The same things were measured in two ways. Each way mixes the same 12 hidden numbers, adds some noise and spreads widely along 6 directions of its own, which tell nothing about the thing.
Some things both ways: the first way, then the second way.
237 -8 123 -190 30 -98 -213 173 39 -153 -290 -327 -52 129 -199 58 -178 -66 -19 -11 -293 4 -175
-58 -123 5 -35 -135 163 233 104 -207 -76 -133 116 114 27 16 -242 -250 -191 -181

26 -15 27 -38 202 -164 -32 290 92 -52 -296 -186 18 307 -19 -106 168 -49 -40 1 -103 -65 -279
-47 -110 51 123 112 -78 -36 108 28 105 -109 -76 125 -89 93 133 91 -25 -117

-116 -111 -71 145 249 14 52 41 13 -66 -87 -34 62 0 2 -140 -35 -74 11 147 155 -29 174
-154 -121 -3 -87 -46 -129 39 -200 -118 140 -8 60 -278 -16 115 -221 67 166 -145

89 79 83 33 55 -12 44 -126 -8 -6 -239 -87 76 160 -44 44 -96 -94 22 -74 -112 45 -208
132 -6 17 -163 -79 27 201 113 -9 -21 133 89 15 8 -34 284 -57 70 119

-41 -300 -107 119 397 -69 164 187 59 -15 -95 -196 28 247 156 -225 -19 -68 -82 134 -55 15 51
78 -317 93 -74 -140 191 79 131 -85 -133 -44 -2 208 -43 10 15 -55 -150 -175

-74 7 -14 0 59 -73 132 -30 132 -42 -187 113 177 106 -55 -72 -107 -65 7 86 107 12 39
-4 -59 114 54 -149 46 13 -142 57 272 50 162 99 -10 174 64 78 -79 102

-92 -55 -117 68 188 53 69 -8 13 -160 -51 198 3 133 160 -74 219 -82 63 33 -26 76 -96
57 -340 -33 29 25 -158 202 199 -222 -15 23 -18 -218 -299 172 90 -44 102 -100

-78 115 63 171 -224 -112 -69 -279 -69 -57 -115 195 -124 -115 56 264 -33 -184 -6 179 103 -60 72
37 -71 -10 -237 274 47 -23 1 101 -253 11 -201 -44 86 86 194 102 35 -47

-66 -74 -75 37 190 31 195 -9 -13 -116 39 45 28 113 193 -38 102 -114 99 147 -43 87 8
62 -97 -111 116 -10 -82 67 207 -183 169 -191 -97 15 -266 77 -122 26 -15 -129

-133 203 -134 176 157 -26 124 -8 -21 -58 -27 205 7 154 132 -251 403 15 -139 -139 109 -83 -80
-132 -34 11 90 -34 47 128 107 74 -60 -97 86 34 -99 78 92 9 -16 -159

29 84 22 -60 -20 -157 88 21 117 -17 -223 21 102 117 -39 -137 -24 12 -85 1 -61 -126 -80
2 -96 -122 33 -108 130 -11 -92 -127 45 2 45 -12 -14 35 -296 -227 -12 -56

-179 -189 -47 168 33 -98 136 -54 7 -119 7 259 -52 -50 244 -68 36 -160 -40 178 54 -18 200
-141 101 39 106 -9 -165 -125 28 114 284 -105 -44 -190 -47 -70 -29 182 128 29

-63 -148 -15 96 16 -76 12 -107 96 -182 -184 177 52 -89 -9 -71 -86 -210 -14 195 83 -16 142
-129 -87 -178 71 23 85 -151 63 -38 351 -139 -145 -158 -114 127 -538 -107 55 -5

62 -19 55 -19 214 19 33 104 48 35 -258 -129 82 349 -182 -176 -128 -12 -71 -26 -36 26 -191
150 -217 -16 84 -131 103 79 194 55 -167 12 129 297 -144 119 229 2 -123 -231

-13 -44 111 -21 100 39 125 -39 141 50 -89 -190 81 267 88 -196 -179 45 -86 85 -117 51 -116
157 -23 -69 -70 -279 9 61 18 1 -64 56 89 178 -118 -2 36 -38 -78 -41

27 -16 -142 -11 196 42 308 5 39 -24 -32 111 93 129 60 -129 147 32 66 -33 -5 -34 65
174 -226 91 -71 139 104 -3 -67 56 -125 -6 1 9 104 -15 117 113 -22 147

-17 -58 -105 17 6 -205 112 67 89 -99 -24 112 -47 147 70 -64 -26 -63 -208 102 -59 4 30
-28 77 -41 -79 -38 380 -67 -6 159 47 -272 -38 124 -2 56 -148 -90 -236 -94

-132 172 -29 122 93 19 212 -99 -43 89 -2 150 -13 221 186 -217 313 30 -85 40 35 -122 -206
-77 147 -12 -205 -182 2 66 -55 113 90 -44 38 75 -59 -26 43 -68 50 -48

65 13 77 170 0 -101 144 -117 -71 -12 -112 -84 -39 253 85 73 -274 -60 -15 98 -70 -43 42
-43 -28 44 -201 30 -57 109 65 91 123 23 121 157 94 -62 100 -68 -111 40

27 -91 -69 10 185 -4 163 149 18 -125 -96 7 48 135 69 -97 217 -31 93 16 -117 -54 -172
61 -331 79 -169 72 -150 143 -15 -192 -35 221 49 -122 -6 62 85 -109 72 26

-109 -47 -64 174 81 -31 178 -46 24 32 -94 119 82 116 89 -124 153 -70 -115 36 101 -52 -53
27 102 -43 -114 -57 4 -131 3 194 89 -30 -82 -21 8 10 79 51 6 3

-11 76 15 110 120 56 239 -115 -29 -26 11 -55 14 154 166 -45 128 -63 76 91 26 -19 56
18 -91 -59 -36 9 -203 138 101 -96 68 -107 70 6 -133 -112 10 120 70 -104

-73 -53 -76 19 47 -58 152 106 -49 -56 -63 188 18 58 88 38 209 -48 89 57 23 -85 -2
-18 -7 235 -94 -165 -6 131 -177 -144 -58 -56 124 51 87 -29 26 19 -117 -39

-116 -13 6 5 210 97 163 -46 -109 108 -31 9 49 11 107 -8 -9 5 188 62 -26 -12 -30
-169 32 143 -83 -81 -141 25 -125 -146 218 -86 -98 -125 -63 42 -179 42 46 88

139 269 98 -134 -204 11 -3 -181 6 -22 -107 38 -68 -9 -144 40 109 -43 -58 31 -52 -103 -58
-69 39 17 -202 37 104 -13 -43 226 36 -131 37 28 179 -53 32 90 -92 -26

36 25 34 39 -21 -94 40 60 100 -148 -215 60 68 157 -110 -100 105 -129 -101 20 53 -42 -67
-147 -131 30 -179 107 -46 -51 -37 99 392 -42 37 -278 2 135 -137 89 36 18

0 113 46 74 57 -62 99 -51 -7 4 -68 -126 25 119 -52 64 -234 -36 -13 95 27 24 6
-81 222 -4 -162 -101 15 110 -189 60 159 -73 163 24 31 -1 49 54 29 -40

36 -42 -94 -40 174 70 155 80 -120 -42 4 -3 48 -92 -61 49 112 -44 104 -74 -92 30 -79
-200 416 -16 29 -6 -125 -117 -46 111 425 -231 -114 -219 58 -107 -147 48 74 126

Other things, the second way, with their names:
z_41: -106 -79 101 -104 18 49 15 71 -26 93 -217 -99 -17 63 -84 -148 12 -50 -33
z_749: -11 -85 75 -73 -125 66 117 -77 7 -4 -127 159 -5 81 2 -92 -87 -163 -4
z_693: 34 -113 -123 85 320 -269 -109 86 11 106 184 -152 -117 -156 164 66 149 165 60
z_394: 48 7 -162 -90 49 -139 34 -25 -12 -13 162 -51 -93 -83 106 51 -63 135 18
z_134: 221 -127 -70 -189 -111 272 190 -88 -203 -383 -56 69 106 -124 -44 -114 -110 43 -73
z_577: -111 -106 -50 -43 210 -193 -43 -47 -13 54 162 -46 -111 -27 81 -65 46 106 -2
z_340: 142 -158 -172 188 -177 189 82 182 -133 -119 -100 57 272 -248 34 -99 -123 -85 -191
z_532: -4 135 -31 -80 -49 39 182 -73 -37 -66 -113 124 -3 -106 -104 -21 -112 108 59
z_322: 9 -8 8 321 -9 -127 -71 259 90 -61 90 -196 149 -17 -39 234 32 -58 70
z_522: -44 -221 167 -36 -12 -39 92 -9 -21 33 -1 132 97 -56 19 14 -13 -107 48
z_930: -50 54 171 -225 -25 26 19 -166 172 135 78 136 -9 -35 111 186 119 -26 147
z_878: 104 -97 27 -121 7 -144 84 -168 -11 -191 -9 133 46 -60 -44 102 234 146 -34
z_747: 38 38 -109 58 124 -222 -48 159 54 97 -74 -124 83 -143 -84 70 114 50 14
z_205: 3 39 79 -85 -10 329 -64 -47 77 170 -235 -45 291 90 51 -191 -29 -170 54
z_574: -88 285 -13 -179 75 -200 39 -58 47 485 -169 55 -263 68 -42 24 259 237 74
z_534: -33 -128 89 213 -26 -311 40 54 -29 -30 89 52 167 -82 13 220 105 -52 -68
z_115: -126 78 -29 88 -139 -44 -15 -153 53 115 64 83 19 -75 64 -129 38 143 68
z_786: 214 -91 -103 51 -106 -215 122 4 -72 -252 144 184 -253 -55 -78 320 196 174 -173
z_423: 97 -86 -184 186 85 -81 -157 70 24 -57 104 -32 7 -8 -75 -13 32 59 -110
z_258: 159 -73 -124 -88 -335 -6 260 -126 -362 -240 85 97 -36 -155 7 -52 -211 164 -202
z_569: -11 198 -289 30 6 -3 -133 1 93 221 -286 -201 -82 -95 71 -116 -85 77 -200
z_411: -149 -2 62 68 -199 -35 102 -62 -87 -81 81 162 50 -28 39 -8 26 59 -172
z_231: 33 -53 -109 60 267 -159 -41 19 122 -8 98 33 -85 69 42 113 132 240 -9
z_619: 25 101 72 93 -247 29 36 -46 4 98 29 146 189 -4 -52 -84 34 -3 138
z_93: -16 187 49 -205 -328 79 203 -127 -155 68 -34 98 53 -95 -127 21 -103 142 29
z_503: -77 43 -51 -8 -83 -33 -10 35 49 52 -62 8 -73 -96 -85 0 179 94 -122
z_811: 22 -60 -171 238 -58 -113 -107 203 133 133 33 -20 -19 -50 -110 108 66 12 -126
z_190: -92 -73 -35 -1 -78 26 115 43 -80 86 -163 125 30 -165 4 -79 -55 26 -207
z_905: 69 -14 -62 61 73 -166 9 6 11 -46 -84 21 -87 -218 -71 129 192 154 -39
z_902: -29 113 -87 94 25 -115 -11 32 1 49 -98 -21 89 -209 -21 8 77 113 -54
z_226: -74 7 114 104 -263 -241 186 103 -132 29 80 92 -3 -98 -37 152 -45 -24 -3
z_204: -65 96 -119 77 -152 166 -63 18 125 39 -65 33 40 19 26 -43 -95 -65 -173
z_542: -21 -90 -19 -163 -24 64 176 28 -219 -76 -67 -13 30 -138 103 -124 -17 -9 -163
z_444: 5 -150 -55 -96 -127 18 99 56 -32 119 -120 129 -105 -49 -65 -200 -78 58 -53
z_354: -97 -35 19 -130 -54 -169 -36 37 87 155 80 -61 -3 60 -12 19 34 -10 8
z_551: 103 -229 77 -285 117 84 98 -98 -191 -202 69 -192 -22 -24 113 -116 -84 16 179
z_374: 238 -230 -50 228 -92 -127 -12 167 -99 -202 181 30 46 -134 -37 139 205 82 -52
z_494: -24 -19 34 -95 79 -12 202 11 -74 62 -62 68 -31 14 -13 2 -139 24 125

Some of these things the first way, each followed by its name:
-108 91 -109 103 281 264 324 -36 -37 1 83 171 68 111 74 -236 411 56 162 29 172 -75 -4
z_878
33 89 253 19 -172 -157 -110 -78 115 25 -328 -228 13 129 12 1 -57 -94 -115 74 -83 -105 -168
z_354
-166 -53 -64 171 -14 -55 -95 -239 60 -63 -247 179 72 -181 28 209 20 -218 95 244 241 -5 56
z_258
-4 292 64 -92 -57 -128 124 -76 -12 132 -61 32 8 172 30 -255 23 91 -239 -60 -116 -150 -124
z_204
-61 33 45 14 72 -36 111 -10 71 -68 46 -130 -25 -41 119 -145 109 -79 -93 99 -50 11 17
z_503
-84 62 121 107 -287 -128 -141 -258 123 -192 -176 174 -42 -136 60 200 -84 -196 -2 231 40 -2 -59
z_394
85 -16 60 -121 92 -70 152 -2 99 32 5 -317 16 69 66 -173 -190 16 -153 76 -227 24 29
z_811
53 41 47 157 254 -37 128 71 -61 -44 -171 -283 108 279 -17 -54 -60 -113 7 -46 7 42 -41
z_574
-11 91 -75 -56 191 61 243 -71 58 -2 5 32 85 87 42 -189 94 6 15 45 -17 14 -38
z_340
75 159 -72 -26 -48 20 61 -142 -25 -172 -98 226 -16 -51 -14 166 217 -89 162 -24 -45 -20 -91
z_494
-7 49 -17 60 8 -124 7 2 65 -97 -214 85 -2 72 -76 92 111 -156 7 108 87 -42 -64
z_190
-71 140 104 10 -137 36 86 -227 -41 53 -111 161 29 -60 9 178 -43 -38 170 104 89 -65 34
z_534
55 211 206 -216 -194 68 -111 -180 -21 37 -205 8 17 -107 -107 168 24 -33 129 -71 -163 -1 -260
z_226
-83 -30 -110 203 195 -80 249 -9 -114 52 -98 117 25 211 244 -148 290 -59 -34 -21 55 -150 84
z_41
20 -7 79 109 -82 -64 -5 -83 128 -135 -253 -51 61 -30 -35 207 96 -205 74 82 70 14 -93
z_747
-98 353 -57 -50 -153 60 301 -98 74 -96 72 462 34 28 117 -123 771 5 40 -95 85 -118 -227
z_905
60 141 -5 -150 126 78 126 27 93 -50 -77 -15 34 76 -57 -132 256 21 66 -19 -107 -21 -238
z_134
-24 -157 -52 56 295 162 183 -38 28 -52 -93 -35 180 -90 -106 -81 -140 -73 164 23 73 86 90
z_619
-46 114 -109 -7 190 -3 127 -24 -63 121 -35 -18 10 212 65 -136 114 47 -70 92 -20 -65 -128
z_569
